There are 8 hidden switches. A switch that is on adds its own fixed numbers to the row, and there is some noise. The rows also spread widely along 12 directions, which tell nothing about the answers.
In the rows, zero is written as 128.
Some rows, each with its switches (1 for on, 0 for off) after it:
[122 146 174 140  66 123 126 146  99  97 125 116 153 100 112 166 163  99
 135 107  83 145  84 144 122 136 130 140 120 120 183] -> 0 1 0 0 1 1 1 0
[157 116 160  98  89 159 147 122  71 122 180 124 118 125 113 147 139 115
 123 118 160 144  56 120  97 116 100 106 159 113 137] -> 0 0 0 1 1 0 0 0
[127 151 150 121  96 132 116  99  64  82 169 135 111 112 151 135 146  93
 124 119 103 176  97 156  86 166 171 112 111 128 197] -> 1 1 0 1 0 0 0 1
[165 137 130 127  85 151 149 143  14 147 135 111 165 126 109 176 151 118
 129 109 101 135  82 104  98 145 117 139 144 107 180] -> 0 1 1 0 1 1 0 0
[166 135 145 113  94 161 134 133  66 113 146 152 138 187 117 154 167 112
 129 134 116 175  77 122  93 162 184 168 124 136 130] -> 0 1 0 1 1 1 0 0
[180 118 153 149  84 164 140 123  88 161 112 120 151 141 123 190 172 136
 144 149 137 166  60  89 113 145 105 166 152 136 142] -> 0 0 0 1 0 0 1 0
[137 120 205  79  71 147 147  98  82  59 192 152 118 161 117 130 122  99
 117 126 121 172  73 154 121 149 117 145 138 141 149] -> 0 1 0 0 1 1 1 0
[192 132 130 169 101 156 152 124  30 119 139 125 121 166 160 143 142 158
 111 111 121 149  87 104  98 164 148 111 132 121 169] -> 1 1 1 0 0 1 0 0
[172 118 186 168  94 147 132  98  58 121 141 123 130 120 134 169 153 123
 131 141 124 172  97 114 112 144 109 135 138 154 175] -> 0 1 0 0 1 0 0 1
[121 135 171 102  74 145 154 118  51 118 163 131 165 146  99 147 123 138
 130 111 117 146  60 122 110 133 103  94 148 107 147] -> 0 0 1 0 0 1 1 1
[140 155 146 132  97 122  88 115  98  92 128 139 121 100 178 165 167  97
 147 140 101 193 100 144 110 171 166 128 102 147 192] -> 1 1 1 0 1 0 0 0
[122 140 151  82 126 158 106  63  55 130 159 150 141 123 107 165 133 115
 165 146 121 200  77 127  95 121 148 108 141 138 157] -> 0 1 1 1 0 1 1 0
[140 125 183 119  44 143 146 122  91 116 148 100 141  96 118 148 166  96
 114 103 136 151  59 120  91 133 128  93 135 121 161] -> 0 1 0 0 1 0 1 1
[142 127 145  93 129 166 134 125  90  86 161 144 112 178 111 118 132 141
 125  87 129 171  71 150 106 142 153 116 133 106 121] -> 1 1 1 1 1 0 0 0
[102 157 158 134  99 124  72 147 150 108 124 143 150 135 111 185 186  84
 177 164  92 173  72 157 133 138 148 185 110 132 165] -> 0 0 0 1 1 0 1 1
[159 123 157 153 132 148  99  82  90 102 167 141  87 130 155 167 147 116
 152 173 127 177  89 132 133 137 124 164 135 147 188] -> 0 1 0 0 1 0 1 0
[106 135 175 130  87 141 137 105 101 118 177 113 130 145 115 122 128 171
 136 115 128 142  24 118 147 124  94 105 151  99 152] -> 0 0 1 0 1 1 0 1
[177 123 125 105  82 175 164 131  62 137 130 125 136 170 108 142 169 125
 108 100 117 157  64 103  92 183 152 180 132  98 139] -> 0 1 0 0 1 1 0 1
[158 121 219 142  66 142 127 104 111  97 126 126 149 125 135 167 161 104
 135 135 128 198  70 133 115 142 109 120 126 160 155] -> 1 1 0 0 1 0 1 1
[132 140 160 135  97 150 125 130 102 116 187 112 125 187 105 133 146 142
 144 133 128 138   7 126 142 114 119 143 157  99 154] -> 0 1 0 1 1 1 1 1
[110 130 202 130  85 126 135 107  82  81 154 133 145 111 105 145 129 113
 133 104  95 157  97 151 112 126 106 101 131 134 184] -> 1 1 0 0 0 0 1 0
[132 152 144  89  63 131 113 138  59 114 170 105 144  95 144 163 155  90
 143 127 130 155  52 126  96 120 133  81 142 118 180] -> 0 1 1 1 1 0 1 0
[ 86 167 164  99  71 119 102 133 106 117 124 138 175 121 109 171 174 102
 163 131  61 187  77 135 114 151 166 150 104 140 176] -> 0 1 0 1 1 0 1 0
[123 144 177 133  83 136 109 122 108 145 137 113 160 125 105 162 171 119
 159 136 122 171  44 112 117 118 125 116 135 133 153] -> 0 1 0 1 1 0 0 1
[110 140 178 126 120 158 132  97  74 120 124 136 173 156  66 156 142 146
 147 102  67 191  91 133 109 149 127 150 118 124 164] -> 1 1 0 1 1 0 1 1
[184 110 162 104  98 176 161  98  62 116 110 154 141 149 114 162 151 110
 113 109 121 196 106 127  83 176 132 163 133 137 127] -> 1 1 0 0 0 1 0 0
[142 145 136 113  69 130 126 201 106 106 111 136 153 158 122 163 187  91
 127 109 100 141  85 147 111 165 158 166 121 109 143] -> 0 1 0 1 0 0 0 0

New rows, each followed by its switches (1 for on, 0 for off):
[110 160 147 110  91 130  97 123 121 106 123 126 145 111 139 155 172 113
 153 119 102 183  78 135 113 147 170 106 105 122 158] -> 0 1 1 0 1 0 1 1
[173 115 195 158  92 141 143 115  62  67 186 148  98 172 149 130 132 109
 107 139 141 150  94 150 111 145 137 119 138 148 155] -> 0 1 0 0 0 1 0 1
[157 125 145  78 104 170 135  90  53 121 193 133 110 142 120 141 140 105
 126 133 146 178  57 125  90 146 134 134 149 118 155] -> 0 1 0 1 1 0 0 1
[108 157 177 143 105 128  98  64  98 126 154 123 140 101 150 154 141 140
 165 150 121 195  49 126 125 130 117  86 133 143 184] -> 1 0 1 1 0 1 0 1
[139 131 171 143  67 144 166 146  52 101 135 146 172 182  85 152 147 127
 115 105  85 137 101 132  99 163 139 160 121 120 150] -> 0 0 0 0 0 1 1 1
[133 127 182 119  67 158 150  80  90 112 184 123 116 150 119 128 142 145
 126 135 128 164  26 109 118 142 121 144 144 129 159] -> 0 0 0 1 1 1 1 0
[176 138 156 172  99 151 136 115  77 104 118 112 122 115 154 164 156 123
 117 114 118 170  82 137 105 152 129 112 131 126 182] -> 1 1 0 1 0 1 1 1
[128 137 174 127  69 145 152 105  48 104 172 139 150 163 104 132 142 120
 117 115  97 160  80 128  81 173 150 140 119 131 172] -> 1 0 0 1 0 0 0 1
[107 142 176 163  90 135 137 102 137  98 170 120  99 162 144 109 137 203
 133 123 110 152  37 114 165 149 109 142 132 123 157] -> 0 0 0 1 1 0 0 0
[154 136 136 104  63 155 152 140  82  91 176 121 117 150 131 130 150 108
 104  99 133 137  36 134  93 151 146 125 136  89 151] -> 1 0 0 1 1 1 1 0
[121 143 142 139  87 147 123 138 132 146 132  95 127 117 102 145 176 130
 144 108 117 138  22 120 138 116 117 157 144  89 168] -> 0 1 0 1 1 1 0 0
[108 159 153 122  58 129 123 122  90 109 163  85 134  75 133 131 163 107
 126  88 118 152  41 131  85 126 154  52 122  95 193] -> 1 1 0 1 1 0 1 1
[159 147 127 137 128 150  96 152 101 109 110 137 142 136 138 200 155 114
 160 137 103 173  76 151 148 138  97 164 139 108 164] -> 1 0 1 1 1 1 1 0
[119 159 148 164  98 116 101 169 116 105 114 107 147 110 145 151 157 140
 152  92 105 140  66 142 143 111 124  66 130 102 164] -> 1 1 1 0 1 1 0 0
[143 146 119 118  77 147 122 167 119 131 122  91 132  89 124 171 184 103
 136 104 114 135  43 129 124 134 107 157 144  78 183] -> 0 1 0 1 1 0 1 0
[161 125 188 141  77 152 157 126  69  98 128 135 150 180 108 152 147 128
 123 119  94 170  85 135 129 175 114 189 126 138 155] -> 0 1 1 0 1 1 0 1
[115 118 183 132 137 150 141  93  67  83 169 167 125 149  87 128 109 150
 127  99 110 155 116 148 116 113 129 102 131 126 132] -> 0 0 0 0 1 1 0 0
[126 146 185 103  96 128  93  97 125  77 148 145 117  99 160 166 155  80
 148 152 128 203  79 166 123 130 133 106 128 147 160] -> 0 1 0 1 0 1 1 1
[113 152 168 102  91 145 134  76  61  90 174 128 124 127 135 131 126 141
 128 116 100 186  62 131 115 144 132  95 132 123 178] -> 0 1 0 1 1 1 1 1
[155 126 175 144 113 143 107 111 102 110 107 162 145 140 125 173 162  97
 148 139 121 195 112 143  98 138 160 134 119 158 133] -> 1 1 0 0 0 1 0 0
[116 137 166 147  87 146 152 149  66 129 158  94 157 144  63 133 144 144
 133  86 104 115  39 130 125 106 105 133 152  90 170] -> 0 1 1 1 1 1 0 0
[166 135 162 135  89 153 126  99  90 127 129 106 130  98 144 176 154 117
 135 125 128 183  54 125 117 129 100 115 145 125 177] -> 1 1 0 1 1 1 1 0
[115 134 187 110  94 135 127  92  92  84 177 148 124 144 112 123 136 119
 134 120 121 170  78 140 104 127 164 102 124 143 142] -> 0 1 0 0 1 1 0 0
[143 137 144 119  96 165 158 142  77 101 159 121 136 197  99 118 139 149
 115  86 129 140  34 138 111 138 143 110 145  82 133] -> 1 1 1 1 0 1 1 1
[118 145 160 124 103 152 108  79  89 153 154 133 155 159  96 155 162 132
 165 156 123 183  42 106 104 120 164 130 135 132 151] -> 0 1 0 1 0 1 1 1
[159 148 159 174  63 133 121 160 113 113  79 106 158  96 144 179 189 112
 130 103 127 167  68 130  98 136 157  84 110 131 144] -> 1 0 1 1 1 1 1 0
[161 116 146 151 129 165 134  78  98 132 109 144 104 131 140 146 156 159
 128 122 124 189 112 103 103 161 157 136 123 147 136] -> 0 1 0 0 0 0 0 0
[180 118 153 102  86 161 149 125  81 102 139 112 116 111 154 165 143 126
 111 105 146 166  62 126 128 132  71 103 162 104 145] -> 0 1 0 0 1 1 1 1
[172 118 182 128 108 176 132  74  71 157 129 113 158 132 104 178 142 146
 157 135 147 202  36  96 114 110  86 104 164 140 141] -> 1 1 1 1 1 1 1 0
[137 154 149  91  88 131 111 134  55  93 178 139 135 140 152 162 142  97
 140 141 103 173  80 145 119 159 126 134 133 128 185] -> 0 1 0 1 1 0 0 1
[117 149 125 116 131 152 102  88 108 130 133 131 116 103 145 150 142 156
 154 124 127 180  66 118 134 136 133 104 129 108 145] -> 0 0 1 0 1 1 0 1
[125 135 141  84 103 154 128 121  80 112 160 132 135 146 100 133 147 119
 136 102 129 155  54 129  98 117 160  94 137  99 130] -> 0 1 1 0 1 1 1 0
[150 152 120 112 130 152 109 116  66  92 174 152 102 157 142 140 149 104
 134 131 123 170  87 146  89 150 195 121 118 117 153] -> 0 1 0 1 1 1 0 1
[143 127 167 133 111 149 136 133  98 121 156 119 127 172 123 147 132 175
 144 126 124 151  46 114 159 120  72 133 164 116 142] -> 0 1 0 1 1 0 0 0
[107 159 140 121 108 135 116 114  87  91 124 140 130  97 125 146 159 111
 131  95  81 175 108 144  92 143 201  97  96 122 167] -> 0 1 0 1 1 1 1 0
[136 143 117 117 133 159 130 131  50 138 111 138 156 123 103 163 152 136
 131  89  96 162 111 120  96 142 152 106 125  97 142] -> 0 1 0 0 1 1 0 1
[147 141 187 145  68 132 129 141  47 102 161 105 164 120 105 161 151  84
 128 105 120 144  61 145  83 107 140  67 135 120 176] -> 1 1 0 1 1 1 1 1
[112 181 121  84  88 107  85 163  84 113 126 144 168 121 160 182 154 115
 166 140  69 178  85 126 140 159 141 126 118 123 171] -> 0 1 0 0 1 1 0 0
[146 126 173 101 116 166 134  77  85  84 146 139 106 114 128 152 135 114
 125 120 118 197  86 151 119 142 113 135 139 129 161] -> 0 1 0 1 1 1 1 1
[130 142 131 136 123 150 120 114 127 118 136 105 107 114 137 143 150 151
 142 105 127 151  41 135 143 113 103 111 154  84 167] -> 1 1 0 1 0 1 1 0
[114 131 198 121  93 119 107 138 110  95 128 135 154 100 101 165 158  81
 151 122 121 164  96 166 112 105 126 105 133 142 148] -> 0 1 1 1 0 0 0 0
[121 158 176 151  54 123 102 107 124 116 157 112 128 119 156 150 172 120
 148 149 121 173  24 120 120 149 148 128 123 139 177] -> 1 0 0 1 1 1 0 0
[127 137 149 114  71 155 144 117 132 128 131 103 118 132 130 123 163 160
 123  97 127 158  24 108 139 150 114 131 139  90 142] -> 0 1 0 0 1 1 0 1
[105 147 150 108 130 145  99  87  93 135 139 150 140 108 109 171 143 129
 171 146  97 190  81 128 128 129 121 143 134 129 162] -> 0 0 0 1 1 1 0 0
